All groups share one centre, and each spreads out both ways along 6 directions, with some noise.
Some rows, each with its group after it:
[ 7 17  0 20  5  4  5 -9  0 16 -2  5 15  2]	J255
[  9 -10  -1  -8   6   2  -9   3  -9   8 -11  10   8   7]	J643
[ 16  -2  -7  -4   7   7  -1  -5 -17   9 -11  14   9   6]	J643
[ -7  -2 -11 -11  -4   2  -9  10  -5   4  -1  12  -2   6]	J966
[-21   0  -6   2  -5  -9 -16   4   1 -19   1  -6 -20  -8]	J966
[ -1  22 -23  15 -18  18  -1   5   8  20  10   5  13  -3]	J274
[ -3 -43  13  -1  29  35 -17 -30 -29   3 -15 -13   7   9]	J643
[-25  -7   6   2   1 -13 -17   9   4 -19   1  -6 -17  -2]	J966
[ -5 -18   6 -11   3   9 -10  -1  -5  -6  -6  -6  -2   3]	J643
[ 10  10 -21 -16  -8   1   4 -15 -18 -16  -8  10  -1  -1]	J274
[ 4 -6 -2  5  1 18 -8 -5 -5 13 -1 -5  6  4]	J274
[-22   9   3   4   7 -26   5  -1   1  -6  -4  18  -6  -6]	J255
[-16  -3   5   6  21  -9  -1 -23  -2 -14  -4  -2 -11   3]	J643
[  7   9 -21 -19   0 -23   1   4 -19  -4 -15  31  -2   7]	J255
[  0  -8   2 -19   6  -5   1 -13  -9 -17  -6   6  -4   2]	J966
[ -7  23  -8  11  -1 -16   5 -10   8  -9   5   2  -9   0]	J643
[-16  10 -19   5  -9  13  -4 -20   1 -12   8  -8  -7  -6]	J255
[-22  12 -19  10   1   1  -9  -6   9  -1  10  -2 -13   4]	J255
[ 15  21  -9  23   1 -21  -5  -6 -11  -8 -12  -3  -8  -2]	J966
[ 35   5  -1  -3   3   2   7 -15 -16   3 -11  10  16   6]	J966
[ -1   1  -2   0  16 -18   0  -4  -4   1  -8  14  -5  10]	J274
[ -8 -23  -7   2   5  31 -22   0 -10  21  -4  -7  12   2]	J643
[ -2 -18   2 -24 -14   8  -9  17 -12  -4  -8  17   9  -7]	J255
[-21  -1  -7   3  10  -4  -7 -13   2 -12   0  -2 -14  -1]	J274
[ -4 -14   8 -11   8  -7 -10   9   5  -4  -5   4  -7  10]	J255
[  2   9   0  24  -1   0 -12   8   9  10  -1  -5   2   0]	J966
[-28  -5 -15 -20  -2   1  -2 -12  -3 -24   5   5 -15  -5]	J966
[-3 12 -5 17 -7 13 -3  7  4 27  4  7 19 -6]	J255
[ -2  12  -7  11  -7  20  -3 -12   6   0   8 -10   3  -5]	J274
[ 4 -3 -4 -6 -3  6 -3 -2 -5 -6 -2  5  1 -1]	J274
[-11  -6   2  -5   6 -10  -6   3   1 -10  -2   7 -10   2]	J274
[-8 -1 13  9 13 -5 -2 -2 10  2  1 -5 -4  3]	J643

New rows. What belongs after each?
[-18 -25   0  -6   5   6 -19  16  -3   7   0   4  -4   7]	J274
[ 20  30  -4   5   0 -10  16 -19   0 -13  -2   6   2  -3]	J274
[-31   5  14  12   1  -9   1   6   4  -2   1  10   8 -16]	J255
[ 14  17  -8  -6 -16  -5   3  10   7  -5   5   5  -1  -2]	J643
[ 17   5  12   7   6   6   0 -16   3  -3  -1 -13   7   1]	J274
[-16  11   1  -2   6 -21   3  -1  -5  -9  -7  19  -5  -3]	J255
[-22  -8  -1 -16   5   4  -1  -9   3  -6   7   1  -4   2]	J966
[ -7  10 -19  12 -13   5 -15   9  -4   0  -2  -2  -7  -4]	J966
[-16 -14  14  -6  10  -3  -5   8   8   7   3   7  -2   7]	J966
[ 6 -7  6 -5  6  8  0 -1  3  9  0  3  5  7]	J966
[ 12  -4  -1   5 -10  13 -11   1  -8  -8  -4 -13   1  -5]	J966
[-12  -4 -15  -5  -5   6 -12  13   2   5   2   5  -7   7]	J255
[-22 -18  -5  -6   5 -15 -20  39   2  26  -3  26  -1  12]	J274
[-19 -11  -5   1  13   0 -12  -3  -6   9  -6   6   0   7]	J643
[  3   5 -23 -17 -13  -5  -7   1 -21 -19 -12  11  -7  -5]	J966
[-8  6 -5 10  0 -9 -6 10  7 10  1  7 -5  5]	J966
[ -7  -2  -4 -16 -12  -7 -10  24   5  -1   4  16  -2  -1]	J274
[  2  23  -6 -11 -20 -20   4  14   9 -17   9  10 -12  -4]	J643
[ -9 -17 -14 -23  -4   3 -19  10   0 -12   2  -6 -20  10]	J255
[10  4  2  5  3 -6 -5  1 -3  4 -4  5  3  3]	J966
[  7   3 -13  -7   1  16   8 -12   0  16   4  10  13   7]	J966
[-26  -1 -30   3  -9   9 -20  17  21  12  17  -3 -22  11]	J255
[-12   0 -12  -4  -6  -6  -9   8  -3  -9  -2   5 -11   0]	J966
[ -8   1 -14 -12   1  -5  -6 -10  -4 -16  -2   4 -20   7]	J255
[-18  -4  -6  -6  13 -25 -11   8  12  -2   3   4 -25  15]	J255
[-22  -7   0 -14   6   1   0 -16   2 -19   4  -3 -10   2]	J966
[ 17   5   0  -3   1  -5   8 -12 -17  -5 -11  10  12  -5]	J255
[-17   5   3   4   5 -19  -1   5   1  -2  -6  15  -2  -3]	J255
[ -7  11 -22   2 -20  21  -6   4   3   7  10   2   5  -3]	J274
[ 4  0 -6  2  2  5 -7 -1  3  7 -1 -1 -1  8]	J255
[ 27  14 -16   3   8  -5   5 -17  -8   3  -6   4   0  10]	J255
[  7  11  11   5   4  -8   7   2  -8  11 -11  22  18  -5]	J255
[  3   7   0  -2  -3   9   2 -20  -2 -14   1  -8  -1  -7]	J274
[  8  -1   8   9   1 -12 -14  27   6  19  -5   7   4   8]	J966
[-2 -8  3 -9 10  4 -2  2  7 17  2 15 10 10]	J966
[-17 -13   8 -22  17  -7   6  -8  10  -6   0  15  -4  10]	J966
[ 24   0 -10   0 -13   6  -9   9 -13   5 -10   5   8   2]	J966
[ -4  20  -1  26   1  10  11 -32   0  -5   1 -10  12 -12]	J255
[  2  -2 -17 -24  -3  -3   1  -4 -11  -6  -5  18   0   3]	J966
[-33 -12  -1 -13   6  18   3 -13  13  -1  14  -2  -4   3]	J966
[ -2  -1  -9  -4   6  -5  -9  -1   4   0   0   1 -16  12]	J255
[-13  -1   3  -1  12  -2   4  -4  13  13   6  12   2   9]	J966
[  8   3  -4   0  -1  17   2 -16  -2   0   1  -3   7   2]	J966
[-14  -2  -9  -7   0  20   2 -23   9   4  11   0   3   3]	J966
[ 15  11 -13   5  -8   7  -6 -11 -17 -11  -9  -6   0  -5]	J966
[  4  -3 -23 -18  -3   4 -10  -2  -5  -9  -1  -3 -17  11]	J255
[  5  -6   0 -18   9  -3   5 -13  -9 -14  -6   8  -2   4]	J966
[  3   4  -3 -19   3 -20   7 -11 -25 -19 -17  27   4  -8]	J255
[ -7  18 -19   1  -4  -2   8 -16 -16  -9  -4  14   5 -11]	J255
[ 14   2   7   9  -1  -5  -7  -3  -7 -11  -5 -11  -5  -3]	J966
[ 16 -12  23   1   4 -13 -14   8  -9 -23 -11 -15  -9  -1]	J966
[ 11  -7  16 -11   4   0   1 -12  -6 -20  -5  -8  -3  -4]	J274
[  1  -6   5 -13   2 -20  -8   1 -15 -29 -14   1 -16  -3]	J966
[ -3  -5  10   8  -1   9 -10   0   3   1   6 -12  -1   0]	J966
[ 17  -9   0 -12   7   0  -5 -10  -8 -10 -11  -4  -9   9]	J255
[-13  -8 -10 -21  -2   2  -3 -10 -10 -19  -2   6  -9  -2]	J966
[ -2  -5   5  -5   1 -14  -6  19  -2  11  -8  24  10   3]	J255
[ -5   1 -13  -4   2  -4  -9 -13   0 -13   0  -3 -18   6]	J255
[ -2   4  -4  26   6  21 -10 -22  25  -1  16 -36 -18  11]	J255
[-38 -24  17 -32  24   1  11 -25  13 -18   9   6 -13   9]	J966
[  4  -6 -12 -14  -3  10  -6 -12  -7 -22  -4  -8  -9  -1]	J255
[ -8 -17  -2   3  13   3 -13   3  -2  13  -5   0  -2   7]	J274
[-24   7  -6  11  -6  13  -6   2   7   3   9   0   0 -10]	J255
